The same things were measured in two ways. Each way mixes the same 4 hidden numbers, adds some noise and spreads widely along 3 directions of its own, which tell nothing about the thing.
In the rows, zero is written as 128.
Some things both ways: the first way, then the second way.
[ 82 117 120 150 137 175 104 112 138  86 113]
[120 158 128 126 158 139 111 142 129 152 123 158 160 170 129 182 141 107]

[103 141 113 152  79 124 106 126 109 125  80]
[127 139 153 133 127 130 118  84 152 166 137 128 172 160  93 176 117 149]

[ 66 106  84 126 131 178 107 147 141 125 174]
[104 134 151  96 144 204 149  88 131 117 136 122 139 162 104 161 161 125]

[ 32 124  49 112 184 179 131 152 164 100  87]
[115 182  96 130 111 147 128 120 143  81 114 108  88 163  79 158 102 117]

[ 76 130  83 120 112 114 111 146 103 132  56]
[117 164 122 132  97 138 127 107 156  87 122 107 129 177  72 178 109 119]

[ 97 201 137 180 123 126 105  97 113 127 100]
[122 157 101 122 154 115 107 104 117 168 121 155 105 141 128 152  80 144]

[ 79 129 126 142 147 156 109 118 122  90  75]
[126 167 129 136 146 139 112 139 120 156 136 158 160 164 115 168 145 113]

[ 83 128 153 126 131 123  89 151  64 127  72]
[ 99 132 126 102 123 165 149 129 114  97 163 133 140 159 114 137 148  97]

[ 50 116  80 120 159 164 106 150 129 123 136]
[111 135 147 113 120 159 139 104 149  98 136 112 158 188  91 186 138 110]

[ 66 139 144 149 124 114  66 146  54 126 110]
[110 131 127  89 150 176 138  97  89 107 136 146 118 178 121 170 139 116]

[107 127 127 109 122 107 114 130  80 137  65]
[111 165 121 124 117 157 142 136 112 101 150 127 128 158  92 140 147 101]

[ 79 117  97 140 112 168 111 150 132 129 138]
[101 131 133 105 121 158 148  83 144 126 150 109 124 139 104 133 105 138]

[ 93 123 152 172  92 176 101 153 115  83  66]
[105 134 145 116 146 149 137 100 134 187 159 138 144 110 125 113 126 151]

[118 105 123 104 119 139 127 130 110 144 113]
[101 151 126 113 121 174 153 133 120 108 162 124 130 144 102 117 156 102]

[ 60 112 108 135 126 163  97 161 109 118 124]
[104 137 127  96 136 184 149  82 110 118 144 126 112 147 105 133 131 134]

[111  88  79  92  95 141 141 156 128 149  97]
[ 95 154 124 121  94 168 163 119 155  81 156  88 117 140  76 116 130 105]

Other things, the second way, with their names:
(187): [119 170 122 132 139 173 131  98 139 148 125 120 109 133  91 131 130 145]
(10): [ 89 146 126 118 125 142 148 180 150 115 171 135 162 139 129 120 144  76]
(89): [119 162 131 146 103 103 115 150 195 104 124 112 175 182  85 201 105  96]
(417): [124 154 149 139 109 152 129 112 107 149 170 136 172 157  82 142 164 126]
(72): [109 154 126 120 133 152 137 116 138 143 146 130 130 134 107 129 124 133]
(182): [115 167 131 145 100 129 126 137 183 102 131 100 154 171  76 172 121 104]
(18): [101 140 129 109 127 171 152  66 140 145 150 105  97 109  91  99 103 161]
(310): [ 95 143 121 106 126 160 151 123 159 106 145 109 116 139 109 126 113 112]
(409): [106 173  92 131  96 115 134 150 155  94 149 109 111 135  89 122  96 106]
(213): [116 121 135 117 120 101 121  71 145 174 155 131 150 140 110 151  72 160]
(153): [103 125 154  94 158 202 153  95 105 147 158 145 149 151 125 136 174 126]
(231): [ 98 145 131 108 138 178 150 143 143 105 146 125 142 154 117 140 150  89]
(378): [ 99 138 147 110 139 182 149  94 154 141 143 110 137 135 105 137 139 138]
(349): [127 163 128 122 156 173 120 117 106 130 119 148 140 181 109 183 162 118]
(305): [109 154 109 114 144 138 126 102 125 153 133 135  96 121 118 124  90 148]
(291): [116 167 127 131 117 172 141 155 112  97 154 134 154 169  90 146 186  84]
(183): [113 147 132 132 112 104 117 167 155 103 147 143 195 193 110 197 130  75]
(25): [104 128 141  98 122 181 153  73 138 112 150 105 124 153  92 140 130 137]
(124): [116 127 149 102 151 153 124 105 137 125 125 143 166 190 123 203 136 115]
(169): [132 163 123 143 129 107 107 120 117 168 140 155 156 152 106 160 115 136]
(343): [115 146 131 119 137 139 121 117 151 120 122 132 146 181 112 192 117 117]
(475): [109 170  87 120 139 134 126 141 105 132 140 148  88 124 122 113 105 118]
(449): [116 136 138 109 162 157 121 107 124 142 124 152 153 178 128 194 138 121]
(79): [107 138 122 112 126 137 129  89 161 124 128 112 125 155 100 165  87 141]
(27): [103 153 139 121 127 188 152 135 120 116 157 126 147 148 101 129 176 102]
(132): [ 97 139 123  94 146 189 150 120 125  93 139 125 116 164 116 145 144 102]
(215): [107 176 119 131 115 187 151 120 138 100 143 104 110 137  74 119 156 117]
(137): [118 160 116 129 103 140 126 108 150  91 128 107 124 173  76 173 105 120]
(374): [132 177 131 143 133 171 121 149  94 107 129 154 168 203  90 189 194  89]
(141): [ 96 155 107 104 127 173 151 154 119  70 149 124 112 158 113 130 143  77]
(74): [ 98 136 121 104 142 146 138 121 162 120 135 124 124 150 126 151  99 114]
(430): [131 179 115 142 125 138 114 153 101 114 128 155 145 186  96 179 152  96]
(443): [114 171 101 139 109 100 125 157 127 141 154 138 126 130 109 121 103 114]
(368): [125 170 107 131 144 139 114  91 125 153 115 139  99 142 105 151 100 155]
(320): [103 164  90 113 141 156 141  95 115 153 141 128  60  94 112  82  89 157]
(120): [119 136 130 109 173 144 115  97 107 181 128 169 133 148 136 163 113 148]
(186): [103 155 113 113 139 159 136 110 138 132 135 126 105 131 111 126 111 133]
(389): [132 173 111 133 167 168 112 129  75 149 115 174 121 165 118 165 156 121]

Some of these things the first way, each followed by its name:
[ 53 133 107 137 165 152  99 126 113 106 109]
(349)
[120  97 154 123 116 164 122 134 113  96  73]
(10)
[ 43 205  71 123 204 125 129 129 126 157 100]
(137)
[ 89  95 123 139 127 184 116 133 137  75  79]
(475)
[111  77 115 136  53 155 108 158 115 107  82]
(310)
[ 40 172 122 160 173 146  82 130 101 117 140]
(124)
[ 80  87 127  99 149 143 113 148  91 102  44]
(291)
[116  94 153 144  67 137  80 148  72 124 121]
(153)
[ 64 180  82 143 163 164 135 134 155 129  98]
(187)
[ 95 161 121 164 102 144 105 129 122 135 124]
(74)
[ 80 155 132 140 132 123  97 142  80 145 111]
(132)
[ 61 156 106 112 210 140 121 106 118 112  86]
(430)
[ 74 118 143 121 144 135  99 157  78 114  56]
(141)
[ 55 176 151 192 148 160  78 126 106  92 108]
(120)
[114 152 105 131 119 147 134 114 143 146 135]
(72)
[ 60  95 120 123 168 171 104 133 121  68  69]
(183)
[ 98 115  89 139  98 172 125 140 156 131 156]
(378)
[ 84 118  98 148 100 148  98 129 120 110 118]
(343)
[ 77 117 113 123 135 153 128 157 122  93   9]
(409)
